The rows of a group lie close to one hidden flat surface of 11 dimensions, which may be shifted away from zero. Surfaces can cross.
In the rows, 128 means zero.
Known rows, each followed by its group:
[112 159 146 176  97 119 131 118 124  94 149  90 143 140 184 104] | nila
[168 119 148 129 102 153 101 131 103 107 107 114  84  81 162 128] | nila
[140 120 167  91 207  80 136  54 142 160 107 170 157 185  88 124] | latu
[143 110 125 136 134 109 151 112 155 134 152 187 106 120 182  83] | nila
[ 75  89 149 145 152 114 155  85 101 140 111  75 155 142  78 148] | mopa
[ 89 138  83 165 108  90 162 113 136  95 101  81 114 173 127 106] | Lir
[124  91 138  81 164 162 164  87 132 168 146 101 157 116 137  67] | mopa
[163 119 137  88 126 121 110 127 106 131 126 152 102 132 111 118] | latu
[ 92 138 127 158 170 116 154 127 114 109 187 155 173 138  97 181] | latu
[146  96 128 161 109 145 173 128 128 160  99 159 137 140  79  97] | mopa
[107 147  95 181 179 164 102 118 112  77 123  98  72 100 160 131] | Lir
[105 188 129 166 158 140 117 125 132 124 157 143 116 119 154 108] | nila
[166 100 101 101 157 123 127 112 152  94 151 150  93  79 159 146] | tifil
[ 99 131 152 158 166  94 164 133 177 102 108 120 130 108 142 153] | latu
[122 159 148  79 110 107 150 148 184 110 115  96 173 104 110  85] | latu
[102 130 139 185  71  69 161 168 136 102  98 144  91 152 118 124] | mopa
[175 153 146 121 101 108 134 115 187 158 127 126 162 140 101 138] | mopa
[141 130 116  99  88 132 144 130 152 119 148  92 155 103 106  97] | latu
[133  87  60 121 162 146 135 127 178  83 137  95 141 113 113 134] | Lir
[109 153 137 150 167 161 136 127 126 150 166 181 163 118 143 100] | nila
[152 109 120 165  95 135 103 123 165  81 116  63 125 116 117 105] | nila
[ 90 123 113 128 121 133 103 137 106 126 112 141 164 108  50 162] | mopa
[ 57 157 104 143 112 156 148 156 157 173 110 133 148  59 136 139] | tifil
[144 160  93 118 107  93 134  99 107 144 171 148 137 161 107 203] | Lir
[118  92  88 136 123  75 129  55 132 126 192 166 118  99 120 183] | mopa
[152 138 152  88  90 129 107 117  93 168  87 103 122 137  85 145] | latu
[122 145  96 111  88 126  98 132 167 108 139 157 157  78  78  76] | Lir
[141 204 118 107 100 123  96 175 164 101 164 110 119  95 127 149] | Lir
[123 123 149 135  98 143 128 169 107 143  51 122  85 106 158 148] | latu
[121  92 114 121  86 108 130  93 106 147 134 126 179 187  83  91] | tifil
[129 130 152 150 121 148 192 160 165 118 135 110 183 115 132  97] | Lir
[153 100  93 127 168 148 124 101 131 106 159 159 100 113 158  96] | latu
[182 148 162 147 180 172 168 143 125 108 110  85 124 168 160 111] | Lir
[103 157 113 104 120 137 107 138 123 112 152  66 171 142 144 136] | latu
[118 123 152 199  94 125 179 133 134 106 147 144 167 110 159 120] | nila
[156 154 124 139 183 187  83 136 148 120 148 137 160 125 121 120] | tifil
[116  84 119  54  78  94 149 137 130 121  87 100 116  90 101 122] | mopa
[135 169 160 118 130 129 166 145 151 111 103  45 172 150 129 134] | Lir
[174 101 116 135 141 151 138  54 108 169 125 135 124 107  56 152] | latu
[163 148  94 111 132 155  97 140 156 114 162 143 135  87 100 139] | Lir
[152  97 148 122 105 134 133 117 131 118 134 111 170 153 159  77] | nila
[ 86  58 105 145 137 131 138 141 101 102 125 173 108  99  89  91] | mopa
[126 163 107 143 162 145  98 139 121  99 131  98  62 116 174 150] | Lir
[123 148 136  65 122 121 126 139 164 158  92  83 165 167 118  91] | Lir
[146 123  99 149 102 165 126 137 164 187  78 157 137 100 104 155] | tifil
[146 100 138 116 105 155 101 144 149  97 145 122 134  79 201  73] | nila
[ 83 102 151 113 148 141 150 120 128 164 155 155 152 109 152  64] | tifil
[182  96 124 110 117 137  98 105 161 128 113 117 146 165 107  55] | tifil
[ 94 145 102 134 133 146  87  93 117 146 108 136 137 111  96  98] | Lir
[171  93  95  73 136 160 152 151 143 135 142 178 174 121 107 126] | mopa
[152 126 185 107 137 131 175 152 118 122 127 157 190 146 133 116] | nila
[232 133 174 126 112 104  75 106 144 128 127 129 121 176 106 152] | tifil
[104 148 111  80  96 113 174 123 127 150 153 104 156 119 150 128] | mopa
[ 97 147 134 151  64  82 156 131 157 121 139  75 122 130 139 101] | latu
[141 185 130 104 124 137 107 155 147 128 155 110 139 108 127 160] | Lir
[106 145  76 139 141 105 157  74 112 108 136 164 132 100 126 170] | latu
[109 167 136 169 136 155 118 111 169 122 153  94 171  98 156 106] | nila
[133 102 144 164 145 172 150 159 116 106 154 175 178 119 118 107] | nila
[126 114 116 125  91 142 115 124 129 135 176  62 147 163 152  80] | latu
[ 65 111 139 138  85 101  98 160 120 170 142 149 155 148 140 166] | tifil
[191 106 133 130  67  88  98 140 187 150  99 148 131 166 119 161] | tifil
[111 178 130 127 139 142  97 140  73 140 141 164  92 130 132 117] | nila
[133 177 127 174 117 121 161 108 148 148 155 105 153 148 119 166] | mopa
[136 102  95 165  84 134 108 128 163 118 123 138  78  31 111 150] | nila
[146  84  75  66 113 145 158 109 112 130 107 143 165 123  82 109] | tifil
[183 122 147 139 124 108 101 130 153 140 108 170 100 143 126 156] | mopa
[143 126  65 177 111 144 134 111 132 131 126 165 119 118 113 159] | tifil
[113 101 169  74 132 101  99 126  82 100 164 122  76 106 169  91] | tifil
[129  77 113 134 134 132 131 112  91 154 116 184 123 134 103 159] | mopa
[105 129  66 171  87 130 120 104 128 123 123 117 126 132 106 121] | tifil

New rows. What belongs after each?
[119 132  99 156 178 133 135  96  90  93 179 166 140 137 146 168] | Lir
[144 150 152 153  91  93 133 129 113  78 117  78 116 185 146  99] | nila
[ 92  75 143  93 155 120 110 155 122 119 124 180 162 138 106  90] | mopa
[124 187 152 105 126  86 119  80 128 142  82 101 125 116  72 162] | latu
[144 133 118 141 151 134 132  77 154 123 146 103 123 100  99 117] | latu
[144 182 112 110 104 109  95 108 104 165 124 148 101 169 113 128] | Lir
[134  99 130  96 145 116 156 121 145 126 170 164 196 153 147 107] | nila
[118 139 123 148  73 107 142  92 154 141  93  55 101 111 140 114] | latu
[132 180  91  78 125  95 113  62 126 110 109 105 123  95 106 161] | latu
[173  89 127 117 123  95 168  34 170 169 129 132 144 139 162 128] | nila
[100 105 155 121  94 120  93 160 145 196 119 149 176 148 123 173] | tifil
[140 137 170 112 146 147 144 121  55 113 161 146 178 157 196 137] | nila
[121 159 123  49 115 101  86 101 131 162 146 134 109 143 191  70] | nila
[107 179 144 141 164  91 141  92 162 116 101 154 104 113 129  76] | latu
[ 86 143 131 185 124 145 150 115  86 162 113 114 139 141  92 149] | mopa
[106 178 150 107 178 158 138 183 158 123 150  86 176 162 167 107] | Lir
[132  99 171 140  71  50 176  96 148 171  73 122  93 152 105 124] | latu
[170 135 121 155 162 151  98  74 142 122 115  67 131 162  89 126] | nila
[105 122 138 119 153 100  99  70 163 143 192 149 153 108 131 100] | mopa
[163  86 161 117 115  72 109 125 162 118  81 128 119 145  83 169] | mopa
[ 84  77 133 147 207 147 129 123  76 110 136 129 119 147 137 149] | mopa
[ 80 139  96 134 125 113 120 144 125 108 200 184 132 112 171 113] | nila
[138 120 149 151 119  95 190  96 115 145 143 178 140 158 168 115] | nila
[127  83 148 115 106  70 206 129 149 120 110  95 122 165 141 118] | mopa
[160 184 126 124  90 101 153 137 145  90 167 133 186 143  88 139] | Lir
[139 170 154  37 120 104  75 133 142 115 125 133 157 103 127 124] | Lir
[ 98 152  95 125 143 156  90  92 127 127 152 125 188  78  70 165] | Lir
[175  94 131 156 128 136 128 138 159  90 117 141  87  89 136 114] | nila
[ 92 141  97 132  86 142 188 141 119 148 138 133 188 123  81 113] | mopa
[ 95  95  88 169  55  96 131 133 167  96 168 138 125  84 148 112] | nila
[ 88 138 125 154  74 104 159 122 159 150 143 134 184 112 100 123] | nila
[120 160 137  92 142 148 116 132 193 123 118  74 178  99 124  83] | tifil
[ 89 138 109 120 113  80 126 113 130  93  83  81  89 138 155 118] | Lir
[175 155 154  64 122 115 125 149 149 119 149 153 166 140 130 110] | Lir
[116 146 105  96  69 147 184 141  96 186 112 132 158 128 119 132] | mopa
[ 93 105 161 129 102 125 105  79 109 176 119  82 115 115 121  82] | tifil
[216 117 139 100 122  83 120 141 178  88 152 171 126 153 147 147] | tifil
[133 132  69 131 136 127  92 108 130  85 158 174 114 111 109 114] | Lir
[119  39 111 117 164 122 195 127 108 106 140 141 111 143 153 112] | mopa
[182 114 158 105 148 143 145  81 161 160 106 124 155 107 134 132] | nila
[148 144 141 108 102 141  73 140  84 116 115 112  70 139 169  68] | nila
[139 174 145 119  85  81 111 116 126  98 112  71  87 154 164 113] | nila
[105  92 140  56 128 116 158 112  89 188 118 138 193 169 127 161] | mopa
[183 119 147 124 159 171 108 119 130 123 114 136 102  68 145 147] | nila
[133 176 151 108 143 118 125 130 107 139 122 149 112 132 124 136] | nila
[ 55 143 139 143 123 124 184 133 107 171 165 180 165  99 140 132] | tifil
[ 83 108 154 111 147 136  75 103 121 166 128 166 159 108  87  78] | mopa
[103 156 115 147 122 122  92 138 177 110 147  96 150 124 141 128] | tifil
[187 195 150 100 133 117 117 147 127  60 188 186 174 136 123 103] | Lir
[149 111 133 138 154  84 174 133 184  67 162 146 156 161 152 112] | nila
[143 174  95 147 168 162 149 151 131 151 198 118 149 176 136 193] | Lir
[140 132 128 120 149 113 137 153 121 103 134 150 148 186  61 119] | nila
[182 116 124 105 146 140 155 128 133 158 140 131 119 159 144 161] | Lir
[122 164 124 102  69 110 148 147 120 146 106  99 101 109 150 142] | mopa
[156 108 125 135  70 117 123  66 143 172  93  84 123 126 110 111] | nila
[145 165 108 144 191 130 108  49 117 118 159 151 104 101  75 142] | latu
[184 128 162 127 113 112  51  93 133 136 132  85 136 171  97 162] | tifil
[107  55 115 151 139 121 115 114 113  99 105 147  89  90  68 118] | mopa
[210 139 163 146 146 149 122 111 151 155 128 172 123 129 120 126] | tifil
[128 123 146 158 175 118 145  90 118 147 141 177 127 143  93 125] | latu
[124 194 180 159 104 162 120  87  89 172  88 110 173 101  73 119] | Lir
[151 167 147 165 164 112 140 149 180  87 114 115 117 155  85 104] | nila
[141 112 138 135  97 105 132 148 165  63 152 119 119  99 205 100] | nila
[152 122 127 132 157  88 162 155 167  91 133 176 116 154  81 123] | nila
[ 82 117 157 136  80  69 129  85 116 177 112 132  99 127 129 106] | mopa
[ 76 159 104 100  77 116 142 109 124 150  76  88 169 158 181  91] | latu
[ 40 180  90 144 114 108 121 133 139 125 161  88 159 109 125 183] | Lir
[170 163  80  97 105 126 175 129 142 146 185 154 156 136 171 188] | mopa
[ 99 193 179 151 123 104 107 139 186 126 158  93 149 119 159 104] | tifil
[ 86 124 145 184 142 138 129  82 143 160 154 143 136 110  96  43] | mopa
[107 130 102 119  69 138 189 129  97 178 112 131 148 121 105 119] | mopa
[ 99  71 134 193 113 117 187  94 124 181 142 115 167 177 121 147] | latu
[142 108  55 136 133 122 135 127 155  89 169 162 125 129 114 120] | Lir
[126 143 114 109  80 148 149 135 123 142 126 131 156 115 115  74] | latu
[120  76 132 100 137 105 122 119 226 153 137 114 155  98 169 130] | tifil
[177 128 124 145 114 142 183 130 140 157 133  94 121 135 125 188] | Lir
[125 126 183 124  93 134 171 166 108 120 135 165 178  93 175 115] | nila
[ 90 187 139 160 120 154 136 173 159 104 143 106 161  99 132  81] | Lir
[138 134 105 172 147 127 118 114 175 120 130 128 113 129  77 109] | nila
[128 144 132 117  78  77 142  70 143 135 139  91 136 119 190 149] | nila
[156 102 140  51 151 134 178 172 146 114 123 102 140 151 187 101] | mopa
[141 127 136 149 146 161 182 153 156 110 163 119 187 111 127 132] | Lir
[ 76 113 119  87 135 120 131 149 129  79 128  75 133  84 108 109] | mopa
[109 146 132 112 103 104 150 127 143 127 136  98 164 102 122 174] | Lir
